There are 9 hidden switches. A switch that is on adds its own fixed numbers to the row, and there is some noise. The rows also spread widely along 13 directions, which tell nothing about the answers.
Some rows, each with its switches (1 for on, 0 for off) after it:
[-18  -9  16   3   7  -8 -23  -7 -18   5  21  -1 -20 -16  -8   6 -23  10
 -11   1  -1  14   2   2  20 -12   0  -1   8   0  -1] : 0 0 0 0 0 1 0 0 1
[  5 -20  10 -21   9  -6  18  -9 -14 -12 -17   6  -3  -9   2 -23  12  11
  -2   9  -9  16   9 -16  -1  -3  12 -21   7   1  -6] : 1 1 0 1 0 1 0 1 1
[ -4   4 -18  -5   6  -9  -7  10  27  -8  19   9   2 -20  -4  -1   1  13
  -1   5 -20 -20 -18  17  -6   8  10  -6 -21  10  -5] : 0 0 0 0 0 1 0 1 0
[-13  12 -20  19 -13 -11  18  -4  10  -3  12  -1   6   1  22  18  -1 -11
   6 -11 -13 -15  -2  -3  -8  -3 -13 -11   4 -12   0] : 1 0 0 0 0 1 0 1 0
[ -3  -5 -13 -25   2  -1  13  -9  -8 -18 -14  -3   6  10   6  -1  10  18
  -7  22  10   1   3  -6  10  11  15 -35  10  -7  -7] : 0 1 1 0 0 0 0 1 1
[  7  -7   1   5   7 -11   7   8   4   3 -22  16   4  -5  -3 -22  -6  -4
  15  10 -24  -2  -5   9  11   1  -3 -25  -2   4  -5] : 1 1 0 1 1 0 0 0 1
[  1 -22   9 -22  14   2   9  12   3  -9 -24  10 -10 -15  12 -22  14  13
 -13 -11   1 -13   5   5 -11  10  10   0  -3   0 -20] : 0 0 0 1 1 0 1 0 0
[-13   3  -2 -23   2 -20  -8  -6 -10  10  12   1  10  -5 -26   4  -1  14
   8  21 -16  -6 -20  19  14  -7   3 -25  -7  28   7] : 1 1 0 1 1 0 1 0 1
[-17  -9   0  22  26   9 -11  -5 -11  -3 -31  12  -6   8   1 -11  -3 -21
   5  10   3   8  20   4   1  -8   5  -9  12   5 -23] : 1 1 0 1 0 1 0 1 1
[ 12  17  -7   6  -6   3   9  -8   0  -9   4   3  15  20  18   6 -12 -13
   0   0   1  -1  10 -15   1   0 -16  -9   7 -18   9] : 1 1 0 1 0 1 1 1 0
[ 18 -20  24   2  17  -1   5   9   3   6  17  14 -12 -27   4  -3  -5  20
 -17  -8 -18   4  -1   4   3  -3  11   7 -12  -7   1] : 0 1 0 1 0 1 0 1 1
[ -4 -20  18 -14  20   3  17 -16   0  -6  -2  -2   7  -6   2  -1  15   8
  -8   2  11   4 -21 -11  10 -19  11 -22  12 -10 -17] : 1 1 0 0 1 0 1 1 0
[ 14  23  -5 -25  -3   1   2  -4 -11   3  22  -8   7   9  -2  21  -8  23
   6   4  -4 -14   2   3  -9   0   1   4 -10 -14  10] : 1 1 0 0 0 0 0 0 0
[ 11 -10  11 -29  10   4   9  -3   8  -6 -26   5  -5  -1  -6 -27   5  10
   9  21  -6   9  -6 -11   0  12   6 -17   3  29   3] : 0 0 0 0 1 1 0 0 0
[ -1  12   4   4  -2   0  11  -8 -11   6   9  -4  -1   9  15  19  -5   2
  12 -12 -14  -9  11  -6 -20 -10  -8  13   3 -15  -1] : 0 0 0 1 0 0 1 1 0
[  4 -11  -3  -9  10   4   8  11   6   1   7   5  -6 -12   7  17   7  23
 -21   6  -2 -12   1  15  -4  17  17  -6 -13   6   0] : 0 1 1 1 0 1 0 1 0
[  3   1  23   9   7  18   1  -2  17  13  -8   6   9   1   9  -7  -8 -23
 -11 -19  22  -3 -19  -5  13 -13 -17  -7   8   5  -1] : 1 0 0 1 0 0 0 1 0
[-14   5   4   6  -7 -10   2  -1  -2  22  14   7   5 -10   2   3  -5  -3
  -2 -20 -24 -12 -11  12  -3 -12 -12  -3  -6   8  -2] : 0 0 1 1 0 1 0 1 1
[ -9   8   1  19  11   4 -19  -3   1   4  10  14   1  -2 -15   4   8 -16
 -14   3   2   2  13  -1 -22  -7   2  31 -14  34   5] : 1 0 1 1 0 0 1 1 1
[  3  -4   6   3  18  10 -24  13  10 -13   2   9 -31 -13  11  -4 -20   9
 -16   3   9   1  24  -1  -2  17   6  19  -5   4  -4] : 0 0 0 0 0 1 0 1 0
[ -6  -1  -9  -8  16   2   0  -2  -1 -11  -5   1   6  -3  -7   3  16   8
   3  10   1  -8  -2   5 -16  -4  19  -5  -5  -4 -17] : 1 1 0 1 0 0 0 0 0
[-29  10   4 -27  -5  -1 -14  -9 -20   2 -13  -1   3   3   0 -25  -3  -8
   2 -18   3  -3   4  -2 -13  -9 -12  -4   8  15 -18] : 0 1 1 1 0 1 0 0 1
[  1   4  -8  -6   0 -11  -6   2   7 -20  16  10  12 -13   0 -13   7   5
  -8  -7 -11  -6  -2  -4 -15  -2   6   8 -11 -11  -7] : 0 1 0 1 0 0 1 0 1
[ 14 -15  -2   3  16   1  11   8  20 -26  -5  14   4 -17  11 -21  10   5
 -14  -3   0  -1  -4 -10   0   0  14 -10  -4 -25 -19] : 1 1 0 0 0 0 0 1 0
[ -7   2   5   0   1   7  -5  -3  -8 -13  -6   7  -5   0   5  -4  13  -6
 -22  -8  23   3  24 -11 -23   5   3  24   3  13   0] : 0 0 0 1 1 0 0 0 1
[ -6  14 -19   9   6   3  -9  -6  -5  -7   6   0  18  12 -14  19   7  -5
  -3  17  10  -6   1   9  -4  -4   9  -5  -3  -4  -3] : 1 1 0 1 0 0 0 0 0
[-11   7   6  -6   0   3 -14 -16 -24   9  16  -3   4   9 -15  17  -1   1
 -15   7   7   9  10  -2  -4  -7   0  13   2  19  12] : 0 0 1 1 0 1 1 0 1

New rows, each followed by its switches (1 for on, 0 for off):
[-10  -1 -17  16  20   4 -19  -2  25 -28  15   8   3  -9  -8   9   7  -1
 -14  24  12   4  -7   0  -1   5  22  -3  -6   6 -10] : 0 1 0 0 0 1 0 1 0
[  7  14  19 -12   2  22  -3  -8 -18  15 -13   1   9  25   6   1  -9 -10
 -10 -16  19  -8   9  -2  -4  -6 -18  12   8  -2   0] : 0 0 1 1 1 0 1 0 0
[ -4  -9  17 -15  -2  -5   2   2  10   6  17  -2  -4 -25  -3   4  -2  13
 -15  -8   7  -3 -24   2  13  -5   1 -12  -2  11   7] : 1 0 0 1 0 0 0 0 0
[-14  -9   2   5  12   6  -9 -10 -20  -3 -26   5   6   9 -16 -16   7 -13
   1   7   8  11   5   0   3 -15   7 -12  13   0 -22] : 0 0 0 1 0 0 0 0 0
[  5   3  15  -4  14  13 -19  -2   5  -6 -18  10   6   5   4 -30 -23 -15
   0  -3   9   6  -4  -5  17  -6 -10 -12  10  -9 -11] : 0 1 0 1 0 1 0 0 1
[  0 -10   3  -6  21  -8 -11  10  -5   0   8   5 -34 -16  11   9 -22  26
   5   9 -25 -10  22  13   0   9   9   6 -10  -4  -6] : 1 0 0 0 0 1 1 1 1
[-19   1   6   3  -7   1   5 -10 -12   3 -10  -3  -4   7   8   7   1 -12
  -6  -3  11   5   8  -6  -3  -1 -11  -6  17  15   3] : 0 0 0 1 1 1 0 0 0
[  2 -14  10   9  13   2   9  -7  -8   2 -18  14   8   0 -10 -19  15  -7
   1   8 -12  16  -1  -9  -4 -13  10 -10   3   8 -11] : 0 1 1 1 0 0 0 1 1
[  9  -6  10  13  -6   1  20 -11 -10   3  -1   8  27   8  -2  -8  10 -18
 -23 -10  11  13 -11 -16  16 -19 -10 -16  11 -15   0] : 1 1 1 0 1 0 0 0 0
[-13  13  -2   3   7 -12  -5 -11  -2   0  19   4   2  -4  -3   4  -1  -4
  19   2 -29  -1   2  -5 -24 -16  -2  10  -7  12  -1] : 1 1 0 1 0 1 1 1 1
[-29   3 -19   9  -3 -11  -8  -9 -26  -7 -11   2  10  12  -3   0   5 -12
   0   4  -4   1  15   4  -4  -7   0 -12  11  -5 -19] : 0 1 1 1 0 0 1 0 1
[-16   4 -11   1   2 -11 -12   4 -15   4 -13   9 -12  -1  -6 -13 -11  -6
  12   6 -21  -4  19  12  -5   1  -6  -7  -3  16  -8] : 1 0 0 1 0 1 0 1 0
[-15 -18   8   4   2 -11  -7   9   1   4   2   8 -24 -24   0  -5 -11   3
 -15   3  -4   7   5   6  14   5  -2 -11  -1  27   5] : 1 0 0 1 0 1 0 1 0
[  3  20  -8  -6 -23  -9  10  -9 -10  13  31  -2  26   8  -8  20   6  -2
 -11  -8 -11  -9  -8   4  -9  -5 -14   6 -11  12  26] : 0 0 0 1 0 1 1 0 0
[  3  29 -16 -27  -4  -8  -7  -4   2  -4  18   0  12   7   2   7 -16  16
   8   9 -10 -23  -7  11   4   6  -7 -16 -11  -3   8] : 1 1 0 0 1 1 0 1 1
[-12 -12  10 -20  -6 -21  11   2   4  -5  11   1 -16 -31  15 -18  -4  15
  -1 -15 -23   3  -6 -14  -7  -1  -4  -9   0   4  -4] : 1 1 1 0 0 1 0 0 1
[-10  -9   1  19  -6 -12  -3  -3  -7   0  16   9  -9 -13  -9   6   5  -9
 -19   5  -8  19  14 -12 -10  -2  -1  15  -3  29  16] : 1 0 1 1 0 1 1 0 0
[ 19  -1  -9   4 -11 -12  25   5   0  -1 -14  19  18   2 -11 -28  21  -6
   0   7 -28   8   2 -10 -15   5  -2  -4 -12  18   8] : 0 1 1 0 1 0 0 0 0
[  6  14   5  -3  17   3   4  -4   5  -5  -2  -1  -5   2  13   3 -10   8
  36   1 -24 -11   2  -6 -26  -9   5   6  -1 -24 -14] : 1 1 0 1 0 0 0 0 1
[-12  -9  16 -19  23 -11   0  -7   6  -6  26  -4 -17 -26   9  13  -4  31
  10   0 -23  -8 -15  -3 -13 -11  15   3  -3 -12 -17] : 1 1 1 0 1 1 1 0 1
[  3 -19  16   1  -4   2  14  -1  14   0  -1   1   8  -9   9  -1   2  -6
 -25  -5  17   7 -22  -8  27   0  -6 -22  12   4   9] : 0 0 0 1 0 0 1 0 0
[ 17  -6  18 -20  -1   2  12  10  23   2  -2   5 -11 -21   5 -14   4  10
  -6  -3  -2   0  -9 -11  -9  13  -1   4 -10  29  18] : 1 0 0 1 0 0 0 0 0
[ 17 -11  32 -18  26  14   2  11  26   9  -7   8 -14 -13  17  -8 -17  13
  -2  -5  -3 -12 -17   7   9   9  -3  -4  -6  10  -2] : 0 1 0 1 1 1 1 1 0
[-27  -5 -16   9   8 -13 -21   6  11 -17   2   4  -8 -16   0  -3  -7   3
  -1  10  -1  -3  -5  11  11   3   9 -17   3   0 -19] : 0 1 0 0 0 0 0 0 1
[ -3  12   3 -10  -4  -3  -5  -9 -28  19   2   1   8  10 -16   2  -5   2
   5   0 -12  -3   6   7  -4 -13  -5   0  -3   8   4] : 1 0 1 1 0 0 0 0 1
[-18   2  18 -20  -2   2  -3 -18   8 -10  12  -5   4  -4   8  -2  -3  -2
 -16  -2  23  11 -20 -22   7  -7  -8 -14  16  16   1] : 0 1 1 1 1 1 1 1 0
[-10  16  -2 -11   5   8  -8  -9  -1  -2  22  -3   9   5  14  21  -5   8
 -12 -16   5 -23  -3   6 -10  -7   0   6  -2 -18 -10] : 0 0 1 1 0 1 1 1 1
[  1   1  -1  -4  21   4 -28  -2 -18  -6  12   5 -12  -2 -24   6  -7  13
  -9  25   3  11  20   5  -3   1  17  16 -11  11   1] : 1 1 0 0 0 1 0 0 0
[ -1  -8  -3  -2  11  -1 -12   6   0 -22 -22  11  -4  -6  -3 -31  -3  -2
   1  11  -1  10   8  -6   1   3   9 -11   4  -7 -19] : 0 1 0 1 0 0 0 0 0
[-11  -3 -10  23  -4 -17  11  15  -4  15   7   8 -13  -9  15  11  -5  -7
  -1 -15 -34 -12  18  10 -17   6 -15  13 -11   9   0] : 1 1 1 0 0 1 1 0 0
[ -9  19 -22 -12   1  -9 -18  -3  13 -15  22   7  20  -5 -19  -3   8   6
   1  11 -14 -13 -18   5 -15  -5  11  -2 -19   9  -7] : 0 0 1 1 0 0 1 1 0
[-25  17  -9  -8  -1   5 -22  -5 -10  -4  20   0  14  -1  -8  11   8   0
 -27 -14  24 -12  -2   9 -11  -9   4   9  -6   1 -14] : 0 1 1 1 0 0 0 1 0
[  7   2  19  -3   1  10  21 -22 -20  13 -10   3  27  19  -4  -4  12 -14
  -3  -7   4   9  -7 -11  -1 -20  -9  -8  12  -1   3] : 0 1 0 1 1 1 0 0 1
[ -8  -7   8   4  11   6   9 -14  -8  11  12  -7  10   4   5  34   4   0
 -13   1  12  -5  -8   7  10 -10   3 -11   9  -4   3] : 1 1 0 1 0 1 1 0 1
[ 16   5  -2 -20  -2   3  23   5  16  -7 -22   6   1   3  13 -20   7   1
  15   6 -17  -3   5 -16 -26  18  -3  -6  -5  19   7] : 1 1 1 1 0 1 0 0 0
[-15 -22  12   1  16   0  -6  -2 -22  16  -6   3 -11  -7 -10   3   1   7
 -15   6  -1  10   6  11  11  -5   8  -6   5  15 -10] : 0 1 1 0 0 1 0 0 1
[ 26  -5  19 -26  25  18   3  -3   8   5  -5   9   3   1  -8 -15   5   9
  -6   9  -1   3  -3  -9 -10   2   7   9 -13  22   3] : 1 1 1 0 0 1 1 1 0
[  0  -3 -10  12  15  11  -4   8  19 -15 -19   6  -8   3  19  -4 -11  -5
   2   4   0  -9   6   1  -1  13   4  -8   6 -17 -20] : 0 0 1 0 0 1 0 0 0
[-17 -17  12 -14   5 -13   4  10 -18  29  -2  -1 -17 -16   3   6  -7  14
  -7 -13 -13 -14   3  25  12   0  -8  -8  -4  20  -2] : 1 1 0 0 0 0 1 0 1
[-39   7  -7  -6   1  -4 -11  -8 -15  -7 -19  -3 -13   7   9  -1  -4  -6
   9   5   4  -1  17   0 -13   4  -5  -9  16  17 -16] : 0 1 1 1 1 1 0 0 1
[ 12   7  17  -8  22  28 -10   4  -2  11 -14   4   8  15   9   8 -11   2
 -14  -9  28 -21   0  19  10   2  -2   2   2 -15 -11] : 0 1 0 1 1 0 0 0 1
[-10   7  -5   1 -13   2  -2   2  -4  10   4   5  10   3   4  -3  -2 -19
 -32 -17  21  -6   5   6  10   4 -23  -4  -1  23  11] : 1 1 0 0 0 1 0 1 0
[-13 -10   7   4   0   0   1  -1 -22  13  12  -1   2  -6   7  20   0   5
 -32 -17  13  -6   6  17  13  -5  -1  -5   5 -10  -3] : 0 1 0 1 0 1 0 0 1
[-18  14 -18  21  -2 -12 -30  -1   0 -28   6   8  -7   0   1 -10 -18 -16
   4   9  -5   9  20 -16  -9  -3  -6   7   5 -10 -10] : 1 0 1 1 0 0 1 0 0
